The rows come from 4 hidden closed curves, with some noise, and rows from the same curve form a group. Each curve winds through 8 dimensions. The rows are also pushed far along 5 directions, which tell nothing about the answers.
Some rows, each with its group after it:
[  2  -1   5  23   1   9   1  -3  -8 -19   1  -6   4  -9   1  -8  15  21] | K_581
[ -2 -18  14 -13 -15  -6  31 -37  19   7  15  23  25  14 -25  24  18  16] | K_525
[  0 -14 -11 -23  -4  16  13 -11   6   9  16 -12  23  -9 -17 -31  26  11] | K_581
[ 14  20  11  16   0 -13   4   0  -2  -1   3  16   4   0   2  18  -4 -12] | K_525
[  0 -32 -12  -4  -2   4  11   4 -10   6   3 -26 -25  -1  -8   6  -5 -18] | K_302
[  2  19   2 -13  -1  -2  -1  -8 -19   3  -6 -19  -4   2  14  -4   1 -15] | K_525
[ -3   1  -8 -13  21  13  -5  19   0  -7   3 -10  12  -6  -2   8 -18 -14] | K_581
[-13  12 -16 -34 -11  19   9 -21 -17   7   0 -18  -2   7  23 -49  23  11] | K_302
[ 18 -37  -9  44   8  12   8   6  -7 -17  -6   2   8 -15  -8 -21  12  29] | K_864
[ -4   9 -18 -15   3  -1   3  17  -5  13  -3  -6  -3 -12  -4 -15   3 -12] | K_581
[  0 -10  -9  -3  -3   7  -8   7  -7   3  -8 -16  12  -5   1  -3   6  -2] | K_302
[  1 -38 -14  19 -11 -21  15   3  -9  14 -10  -3 -42 -11 -21   4   2   3] | K_525
[ -7 -12 -10 -39  21  30   5 -13  19   2  11   7  33   9  -6   4   5  -1] | K_581
[  6   3  -5  -2  -4  -2  -7 -11  -5   9 -11   6 -10   4   8  -9   8  -4] | K_581
[-18 -13 -17 -12   1   8   7   5   9  18  17  -9 -12  -8  -7   2  -1 -21] | K_302
[  9   5   7  10  -2 -13  13  -9  -2  -1   3  18  -8  -4  -9  -6   4  12] | K_525
[  7  32  12  27   8   1 -35  34   5 -21 -21  10   3  -1  32 -21 -13   4] | K_864
[ -4   6  13   2 -14 -11   3   5   4  -9  -4   1  -9  10   8  13 -22  -7] | K_302
[  3 -11   4  13   7  13   1  -5  16 -14   7  22  24  10  -1  -2  -2  22] | K_302
[  2  27   3  -5   6   2 -12   9 -21 -11 -21 -17   3   3  25 -30  -8   1] | K_525
[ -1  48  42   0 -49 -38  14 -57 -13  -7   8  14  12  12  -4   8  30  40] | K_864
[ -5   5 -29 -29   9  15   5   1  -3  15  15   4  -7   0   0  -1  -7 -27] | K_864
[ 16 -17  -6  26  16  -7   9  29   0   5  -2  -2  -9 -17 -11  -6 -12 -17] | K_525
[  3   7 -19   0  30  26  -3   2   1   4   4  15  13  -8  10 -23  16   5] | K_864
[ -8  40   0  15   4  -6 -24   7 -14   3 -10   9 -24   7  35   3  -4  -5] | K_302
[  8  22  13  13 -18 -11 -37   2 -11 -13 -29  -1 -23  10  28 -19  -8   4] | K_581
[ -1 -20 -15 -10  -3   3  -2   5  10  17   7  -9 -13 -15 -20 -22  11 -10] | K_864
[  6 -30   4  27  -2  20   9  -4  15 -27   6  18   9   7  -7  -8  14  30] | K_302
[-17  16  -5  -2   2  15  -9   0   4  -3   7   8   0  13  19  13   1  -8] | K_302
[ 19 -25 -25  15  10  -1   8  26  -1  14  -5   0 -24 -19  -9 -35  -6 -18] | K_581
[  4 -33  10  -6  13   1  22 -27  23   9  19  19  47   6 -35  44  13  15] | K_302
[ 14   0   3  25   1  10 -19   2  -8 -18 -19   8  23   6  11 -13  13  29] | K_302
[ -2 -10   0  -8   0   2   7 -13  -2   1  -9   2   4  13   6   9  -1   2] | K_581
[ -8  20  -7 -27  22  20  16  -3  13  -6  17  28  14  14   6  10 -11 -11] | K_525
[-16 -31 -18 -11  -3  11  20  -8   9  20  20 -10   5  -6 -18   0  13  -6] | K_864
[  0 -28  -7  -5   5  14  37 -19  -1   2  16  -6  11 -12 -19 -22  25  21] | K_581
[ -2   8  -9  -2  11  13   9   1   9  -5  10  25  21   1 -10  -3   7   9] | K_525
[  9 -24  -6  -5  19  11  31  -9   8   4  20   6  32 -12 -29 -12  12   8] | K_525
[  4 -28 -20   7  27  36 -12   8  13  -7   3  11  21   4  -1  -8   6   8] | K_302
[  8   8  12   6  10  -6 -14  21   8 -15 -18  14   7   9   7  13 -23   3] | K_581
[ -3  -2   8  21  -7  13  -8 -13  16 -36  -1  33  17   6  -9  -9  13  49] | K_525
[ -2   2   6  -2  -2 -20  -5  -8   0  14   8  -3 -19 -11 -15  17  -7 -12] | K_864
[  3  -7  -9 -10  -7  10  20 -12  -6   4   5  -3  12   2   7 -15   4  -5] | K_525
[ -6   5 -23 -12  31  14   5   9  -6  27  10  -5   4 -10   7   2   6 -26] | K_864
[-11   9 -17 -34  -5   2   4 -19 -12  16  10  -7 -20  -1  -3   7   4 -18] | K_525
[ -3  22  -3   6   4  -2   9  -1   1   3  10  20  -3   0  -1  14   0 -17] | K_581
[  1   4 -11 -10   2   0 -16  19 -17  13 -24 -28  -2   2  23 -23  -6 -13] | K_864
[-10  14  -7  -6  -8  -7  -3  10   5  18   7   1  -7  -4   0   0   3 -18] | K_864
[ -8  49  22  -9 -18 -16 -15 -19  -5  -9   5  10 -17  10  11  12  -8   0] | K_864
[ -2  -2 -39 -15  22  24   1  27   0  18   2   2 -18  -3  17 -14 -11 -45] | K_581
[ -1   3   8  11 -24 -23 -12   1   6   6  -3   1 -28  -5 -12  -4   8   1] | K_864
[  0 -17 -15 -15   2  11   1  11   3   7   2 -12  17  -1  -8   5  -3 -17] | K_302
[ 15  20  17  44 -10 -23  -8  18 -11 -16 -18   6 -12  -7  10 -18  -5  10] | K_525
[ -8   7  -7  -1  -3 -10  -6  -2  13  13  10  25 -13  -1 -11  23  -4 -12] | K_864
[ -9  36  31 -26   4 -10   5 -21   6 -12  -2  18   9  31  13  38 -19   0] | K_525
[ 15 -28  -7   8   9  16  17  -4  -3  -6   0   1  31   2  -8  -4  10  15] | K_302
[  6 -21 -16  -8   1   4   1   4 -12  19  -5 -21 -17   4   9   2  -7 -29] | K_581
[ -4  32   7  -1  -3 -14 -17  -3  -9   9 -15  11   2  15  23  16  -3  -2] | K_302
[  8  49  -9  -7  -4 -13 -17  16 -43   8 -22 -25  -8   0  36 -23 -11 -19] | K_581
[ -5 -21  -2  11  35  25  -5   9  16  -7   7   3  11  -2   1  10  -5   0] | K_864

New rows. What belongs after each?
[-18 -12  -6 -23 -10   6  12 -18   2  14  12 -16  -5   6  -8  -3  15  -4] | K_864
[  9 -30  -6  13   9  -1  -3   6  -6   0  -8  -9  -6  -5  -9   9  -9  -2] | K_864
[ -2 -19 -11   3  -3  -4  17 -14   0  24  14   1  -6  -8 -19  -1  27   3] | K_302
[  0 -41 -33  -1  16  12   3  24  -7   7 -12 -17 -44 -18  -6 -37 -10  -8] | K_525
[ 13  36  -5   6  -3 -21 -34  18 -23   4 -24   0 -22  -1  21  11 -25 -27] | K_525
[  9 -11  11  35   5   5  -7   3   8 -22 -16  27   9  14  12  19  -7  13] | K_581
[-19  16  18  10   7  -6  -9 -13   4   1  -2  13 -11  18  15  35   1   3] | K_864
[  3 -51 -21   1  24  27  12  -8  16   9  23   1  23  -9 -31   5  15   4] | K_302
[ -7  14 -28 -15  25  19  -5  -4 -13  17  11   3   8  -4   7   5   2 -18] | K_864
[  1  33   1  -7  28  14 -12  36   0 -12 -21   5   8  19  40  -2 -29 -28] | K_525
[ -5   4  -7  -7   8   9 -21  -3  14   0   0  20   9   4  -2   6  -5   2] | K_864
[  5  15   4  22  14  11   0   8  13 -24   2  40  28   4  -3   2   4  24] | K_525
[ -3 -26  -5 -27  11  -5  26 -17   1  13   4  -8  16  -8 -31   3   7  12] | K_581
[-10  -3 -16 -13 -11 -23  15   2  -8  29   5  -7 -35 -10 -21   4   1 -21] | K_525
[  5 -15 -12  23  15  11  -3  30  24   1   7  19  12 -12  -9   2   1  -8] | K_864
[ -1   7  14   5 -17 -10   5 -24  -3  -4   0  14  -2  19   6   4   8  21] | K_302
[ -2  15   4  15   9   0  -3  27  13 -16   6  24 -22  10  15  39 -40 -35] | K_525
[ -8 -10  -5   0  15  25  18  -7  11  -5  23   2  12  -2  -4  -7  13   4] | K_864
[  7  24  10  27  -5 -14 -37  13 -14 -16 -30   5 -18  11  29  13 -24  -9] | K_581
[  1  -6 -11 -16  11   8  -4 -15  -7   2  -4   4   6  -2 -11  -2   9  14] | K_525
[ -6  11  13 -31  -8  -6  10 -21  -5  12   1 -21  13   3   6 -19  11   7] | K_864
[  5  13  -2 -13  -7  -3  -3  -8  -3   4   0   9  18   5  -5   6   4  -1] | K_864
[  1 -21 -23  14   5  14 -21  19  -7   4 -22 -14 -15 -14  12 -39  13   8] | K_302
[ -6   6 -23 -27  31  22  14   1  -8  26  14 -12  29  -4  10   0   8 -23] | K_864
[-13   7  -5 -23 -12   4  16 -24 -12  12   6 -14  -6   4  10 -15  18   3] | K_302
[ -9  13 -12 -14   4  -1  16   1 -12   9   7  -8   7 -12 -10  -2   5  -8] | K_581
[  5 -17 -14  19   6  13  -5  -6  -9  -7   0   1   0  -8  -8 -15  13  17] | K_864
[ -8 -14 -19 -34  20  31  -3   2  12   7   9  -8  33  -2  -1  -6  -2 -10] | K_302
[  8 -11 -22  10  12   9   6  16  -9   2  -7  -1   1 -17  -7 -47  11  13] | K_525
[  5 -23  12  35 -11 -20  17   4   8 -10   1  13 -19  -3 -19  12 -12  10] | K_525
[  8   5  10  26  10 -14  -3  20  21   2   5  36  13   4 -10  50 -15 -14] | K_302
[ -9 -23 -10 -12 -14 -13  -7 -13  10  23   3  -2 -16 -10 -26  -2   6  -1] | K_864
[ -9  14  24  22 -16  -9  -6 -16  23  -6   0  33  28  11  -2  15  21  33] | K_864
[  7   5   2  33  13  18  -9  13  -5 -28  -5   4  14  -6  14  -6   6  20] | K_581
[-16  34  -5 -36  19  16   2  -3 -18  -6  -1 -13   7  15  21   0 -12 -10] | K_525
[-10  20  -9  -4  -1 -13   3  15 -17   9  -5 -11 -13 -11  -2   9  -8 -17] | K_581
[-13   5  -9  10  24  12 -16   9  -2   4 -12   2 -12   7  25   4  -4  -5] | K_864
[ 16 -28   0  34  17   6  -2   7  -7 -20 -18   2  15 -13  -7 -13   3  30] | K_581
[ -1   6   1  13  -1   0 -30   1   0 -10 -15  12 -11   6   7   2  -6  10] | K_864
[ -4  21  13  21   9  -7  -5  -1  -9  -4 -13  12  -2  17  24  29   2   5] | K_864
[  0 -20  -6   9  18  23   4   2  11 -24  -2  19   2   1  -3 -17  -2  25] | K_525
[ -6 -17   5  -3 -25 -11  40 -26   1  13  25 -14  -8 -13 -28 -17  25   4] | K_525
[-10  19  -4 -13  -8   8   7 -12   6   2   9  14  -1  13  11  -2   7  -9] | K_581
[  6  11   1   6 -12 -13 -21  -9 -28   4 -23 -21 -21  -7  11 -36  16  16] | K_864
[ -4  -5   9   7   1  10  -3  -2  21 -12   1  28  29  20   2  29   2  11] | K_302
[-13  -3  -7 -30  26  33  -6  -4  16  -3  15   7  29  15   7  22 -13 -13] | K_302
[  6  -9 -11  -9 -12 -19  -4  -4 -11  24  -1 -17 -19 -13 -17   8  -4 -24] | K_525
[ -4  16 -15   4  -7 -16 -20  11 -20  24 -23  -9 -28  -1  23 -18   5  -9] | K_302
[-11  10 -25 -24  12   9   2  15 -16  12  -4 -18   6  -9   4  -6  -7 -21] | K_581
[ -4 -11  -1   1 -14  -5  18 -17 -17   2   6 -23 -22  -7  -2  -3   6  -4] | K_525
[ -4  23   9 -19  -3 -21   1  -5 -18   4 -16  -8  -6   2   5   4  -8   4] | K_581
[-16  19  16 -16 -11 -15   4 -12  10   6   7   6  -6  11   8  19 -10  -7] | K_864
[  3  -1 -11   4  12  17 -11  14   1  -9   1   3 -17   0  11 -18 -10  -6] | K_302
[ -9  16  10  -6   2  -4   6 -11   0 -11   2   6  -5  -3  -6   4   0  11] | K_581
[ 11  -8 -13  25   1  13   4   5  -2  -9   4  15   1 -14  -2 -17  12  10] | K_525
[ 13 -13  -6   3  10   7  -2  17  -1  -5  -5  -3  24   0  -1  -4  -9   0] | K_581
[ -1 -16  -4  26   5   4  -4  -8  -2   3  -1   6  -4  -7  -1 -15  22  25] | K_302
[-11 -19   1  13  18  -7  -1   4   3  16  -6  -3 -33   3   0  27  -3 -12] | K_864
